The rows of each matrix lie in a flat space through zero, up to rounding. After each matrix: how many dimensions does the smallest such space have?
In the rows, 128 means zero.

[[100 140 121 123 120 108 139 146 136 152 104  97 143 169 113 121 144]
 [140  86 114  83 142 135 114 125 134 141 152 152  66  87  93 165  84]
 [121 114  82  85 133 133 145 128 153 152 121 130 113 144 121 155  72]
 [123  83  85  39  96 149 112 132 172 124 173  93  43  81 125 212  81]
 [120 142 133  96  74 134 113 146 141 111 142  50 109 136 162 147 154]
 [108 135 133 149 134 112 136 134 128 138 112 127 150 145 112 114 153]
 [139 114 145 112 113 136 103 130 124 111 156 115  91  91 129 146 140]
 [146 125 128 132 146 134 130 119 117 131 126 157 129 124 127 119 105]
 [136 134 153 172 141 128 124 117 110 110 131 156 150 111 131 105 155]
 [152 141 152 124 111 138 111 131 110 113 136 107 119 126 154 116 136]
 [104 152 121 173 142 112 156 126 131 136  95 140 189 168 129  98 148]
 [ 97 152 130  93  50 127 115 157 156 107 140  11 116 148 170 155 182]
 [143  66 113  43 109 150  91 129 150 119 189 116  15  46 105 209  87]
 [169  87 144  81 136 145  91 124 111 126 168 148  46  67 105 157  91]
 [113  93 121 125 162 112 129 127 131 154 129 170 105 105  64 142 118]
 [121 165 155 212 147 114 146 119 105 116  98 155 209 157 142  69 178]
 [144  84  72  81 154 153 140 105 155 136 148 182  87  91 118 178  35]]
	5

[[170 130 141 133 155 156 105 122 109 101 124 177 110 136 155 126 130]
 [130 140 118 135 168 179 130 114 158 115  81  81 129 180 133 159 187]
 [141 118 180 111 129 150 137 151 147 120 123 124 123 142 134 149 148]
 [133 135 111 134 178 128 111 145 102 101 161 159 119 131 150 126 102]
 [155 168 129 178 202 148 180 127 141 137 160 127 192 144 146 126 123]
 [156 179 150 128 148 164 140 161 119 142 143 177 122 126 129 134  96]
 [105 130 137 111 180 140 115 133 116  73 142 170 116 147 167 136 132]
 [122 114 151 145 127 161 133 125 166 120 143 117 139 131 120 129 125]
 [109 158 147 102 141 119 116 166 198 123 151 144 121 151 110 118 115]
 [101 115 120 101 137 142  73 120 123 116 114 143  97 146 114 120 130]
 [124  81 123 161 160 143 142 143 151 114 157 112 136 128 115 137 135]
 [177  81 124 159 127 177 170 117 144 143 112  45 185 139 130  95 177]
 [110 129 123 119 192 122 116 139 121  97 136 185 125 147 145 123 112]
 [136 180 142 131 144 126 147 131 151 146 128 139 147 138 123 125 111]
 [155 133 134 150 146 129 167 120 110 114 115 130 145 123 159 137 120]
 [126 159 149 126 126 134 136 129 118 120 137  95 123 125 137 146 100]
 [130 187 148 102 123  96 132 125 115 130 135 177 112 111 120 100  84]]
	14

[[187 156 115 143 126 159 134 169  93 133 116 125 139 149 151 134 117]
 [156 220 107 113  79  25 175 189  99 133  86 100 130 197  94 156 131]
 [115 107 162  91 116 107 108  91 185 138 139 172 136  73 124 152 153]
 [143 113  91 139 108 138 127  87 129 103 136  90  89 110 112  86 172]
 [126  79 116 108 207 206 121  84 126 108 128 201 142  58 167  85 161]
 [159  25 107 138 206 187 114 143  68  89 106  39  68 117 130  84 131]
 [134 175 108 127 121 114 160 135 122 140 127 163 149 148 136 111 144]
 [169 189  91  87  84 143 135 190 149 104 104 142 149 117 135  79 140]
 [ 93  99 185 129 126  68 122 149 161 155 131 115 102 123 103 163 108]
 [133 133 138 103 108  89 140 104 155 161 140 156 143 138 126 145 154]
 [116  86 139 136 128 106 127 104 131 140 169  90 130 121 123 127 146]
 [125 100 172  90 201  39 163 142 115 156  90 172 114 114 117 175 155]
 [139 130 136  89 142  68 149 149 102 143 130 114 178 152 130 164 136]
 [149 197  73 110  58 117 148 117 123 138 121 114 152 218 120 117 130]
 [151  94 124 112 167 130 136 135 103 126 123 117 130 120 138 120 147]
 [134 156 152  86  85  84 111  79 163 145 127 175 164 117 120 204 142]
 [117 131 153 172 161 131 144 140 108 154 146 155 136 130 147 142 110]]
	10

[[133 122 133 141 174 100  99  99 145 122 185 103 146 152 120 125 109]
 [122 126 136 154 101 145 147 140 117  87  95 141 120 145 103 110 129]
 [133 136 103 117 129 154 129 125 138 164 113 158 114  92 144 107 127]
 [141 154 117 146 137 159 106  92 164 128 142 134 148 107 137 123  99]
 [174 101 129 137  82 153 103 147 155 130 113 144 162 134 121  99 114]
 [100 145 154 159 153  82 148 126 129 120 142 103 121 165 122 144 134]
 [ 99 147 129 106 103 148 122 123 115 136  98 144 126 159 141 110 146]
 [ 99 140 125  92 147 126 123  97 126 134 139 126 116 133 140 141 163]
 [145 117 138 164 155 129 115 126 116 151 134 123 126 113 123 130  99]
 [122  87 164 128 130 120 136 134 151  93 172 167 164 163 137 102 170]
 [185  95 113 142 113 142  98 139 134 172  97 122 118 104 102 114 108]
 [103 141 158 134 144 103 144 126 123 167 122  91 117 156 116 132 115]
 [146 120 114 148 162 121 126 116 126 164 118 117  91  76 121 153 133]
 [152 145  92 107 134 165 159 133 113 163 104 156  76  51 117 141 112]
 [120 103 144 137 121 122 141 140 123 137 102 116 121 117 123 130 147]
 [125 110 107 123  99 144 110 141 130 102 114 132 153 141 130  76 110]
 [109 129 127  99 114 134 146 163  99 170 108 115 133 112 147 110  89]]
	12

[[ 70  98 114 146 114 133 104  81 161 103 136 178  98 117 144 122 171]
 [ 98  50 156 138  97 104 118 143  80 146 132  97 116 134 140 159 128]
 [114 156  56  85 150 151  94 125 153 101 127 191 154 115 130 137  97]
 [146 138  85 157 121 107 120  99 175 137 108 194  75 149 148 107 151]
 [114  97 150 121  79 118 132 138 114 147  90 119 127 110 134 176 136]
 [133 104 151 107 118  74 131 113 132 120 124 118 125 126 131 145 142]
 [104 118  94 120 132 131 105 109 172 109 132 145 126 126 110 107 156]
 [ 81 143 125  99 138 113 109  27 110 116 114 108 165 183  88 127  99]
 [161  80 153 175 114 132 172 110  92 135 128 117 104 134 139 144 132]
 [103 146 101 137 147 120 109 116 135 103 153 145 124 126 143 109 164]
 [136 132 127 108  90 124 132 114 128 153  29 139  96 137 144 167 138]
 [178  97 191 194 119 118 145 108 117 145 139  73  69 110 183 105 182]
 [ 98 116 154  75 127 125 126 165 104 124  96  69  88 128 111 165 124]
 [117 134 115 149 110 126 126 183 134 126 137 110 128 154  87 117 112]
 [144 140 130 148 134 131 110  88 139 143 144 183 111  87 101  88 151]
 [122 159 137 107 176 145 107 127 144 109 167 105 165 117  88  65 136]
 [171 128  97 151 136 142 156  99 132 164 138 182 124 112 151 136 129]]
	15

[[111 127 109  81 165 127 177 128 110 100 112 150 153 111 120 122 121]
 [127 115 168 172 126 140 150 107 124  73  77 147 130 111 150 164 217]
 [109 168  68 101 141 114 163 158 161 158 172 114 132 164 129 107  66]
 [ 81 172 101 150 148 128 159 152 127 102 166 122 141 157 146 142 137]
 [165 126 141 148  85 126  64 124 154 185 138 105  94 141 122 119 108]
 [127 140 114 128 126 124 138 135 145 138 137 123 125 141 132 125 116]
 [177 150 163 159  64 138  12 111 149 199 123  99  65 144 113 133 141]
 [128 107 158 152 124 135 111 118 104 105 119 132 132 113 132 141 159]
 [110 124 161 127 154 145 149 104  83  58  74 160 143  94 129 159 211]
 [100  73 158 102 185 138 199 105  58  23  71 179 183  65 130 146 189]
 [112  77 172 166 138 137 123 119  74  71 126 140 155  97 139 146 169]
 [150 147 114 122 105 123  99 132 160 179 140 110 103 148 120 115  96]
 [153 130 132 141  94 125  65 132 143 183 155 103 101 144 119 115  94]
 [111 111 164 157 141 141 144 113  94  65  97 148 144 104 141 158 199]
 [120 150 129 146 122 132 113 132 129 130 139 120 119 141 132 137 141]
 [122 164 107 142 119 125 133 141 159 146 146 115 115 158 137 130 122]
 [121 217  66 137 108 116 141 159 211 189 169  96  94 199 141 122  92]]
	5

[[126  78  62 157 154 179 203  96 141 128 155 142 125 150 128 173 128]
 [ 78  97 111 106 172  64  34 141 126 152  65 104 109 162 117 113 127]
 [ 62 111 221 243 128 126 118 226  44 126 122 165 118 151  95 165 140]
 [157 106 243 209 112 158 131 205  84 174 133 138 134 140  37 154  99]
 [154 172 128 112 110  93 140 120  95  93 169 121 132 162 124 126 104]
 [179  64 126 158  93 138 128 114 140 161 154 157 138 133 119 160 154]
 [203  34 118 131 140 128  78 130 168  63 193 188 127 146 134 130 128]
 [ 96 141 226 205 120 114 130 171  78 110 165 151 144 157 111 118 115]
 [141 126  44  84  95 140 168  78  90 154 156 138  97 128 135 140 181]
 [128 152 126 174  93 161  63 110 154  31 129  70 119 192 198 108 155]
 [155  65 122 133 169 154 193 165 156 129  84 172 181 106 148 126 116]
 [142 104 165 138 121 157 188 151 138  70 172  87 136 144 150 163 145]
 [125 109 118 134 132 138 127 144  97 119 181 136  78 163 149 204 147]
 [150 162 151 140 162 133 146 157 128 192 106 144 163 100  65 174  80]
 [128 117  95  37 124 119 134 111 135 198 148 150 149  65  69 196 135]
 [173 113 165 154 126 160 130 118 140 108 126 163 204 174 196  44 146]
 [128 127 140  99 104 154 128 115 181 155 116 145 147  80 135 146  79]]
	15

[[243 194 123 119 116 132 160 156 200 151 134  75 166 164 168 148 131]
 [194 154 100  93  70 113 113 120 107 141  99  97 122 222 154 134 109]
 [123 100  96 160  85 148 171  97 107 102  93  74  88 182 109 119 136]
 [119  93 160 220 194 170 159 135 145 111 105 119 128  71 127 114 148]
 [116  70  85 194 120 150 106 105  58  92  45  99  52 174 162 113 116]
 [132 113 148 170 150 162 138 129 142 127 125 135 169  78 121 113 138]
 [160 113 171 159 106 138 191 106  58 146  58  93 111 236  76 120 136]
 [156 120  97 135 105 129 106 125  74 128  72 117  99 179 158 130 113]
 [200 107 107 145  58 142  58  74 165  96 118  61 134 235 189  80  92]
 [151 141 102 111  92 127 146 128  96 138 101 114 121 167 124 140 128]
 [134  99  93 105  45 125  58  72 118 101 130 104 124 206 149  90  95]
 [ 75  97  74 119  99 135  93 117  61 114 104 161 110  98 129 125 120]
 [166 122  88 128  52 169 111  99 134 121 124 110 193 130 133 101 120]
 [164 222 182  71 174  78 236 179 235 167 206  98 130 136  92 184 162]
 [168 154 109 127 162 121  76 158 189 124 149 129 133  92 207 138 115]
 [148 134 119 114 113 113 120 130  80 140  90 125 101 184 138 138 117]
 [131 109 136 148 116 138 136 113  92 128  95 120 120 162 115 117 127]]
	7
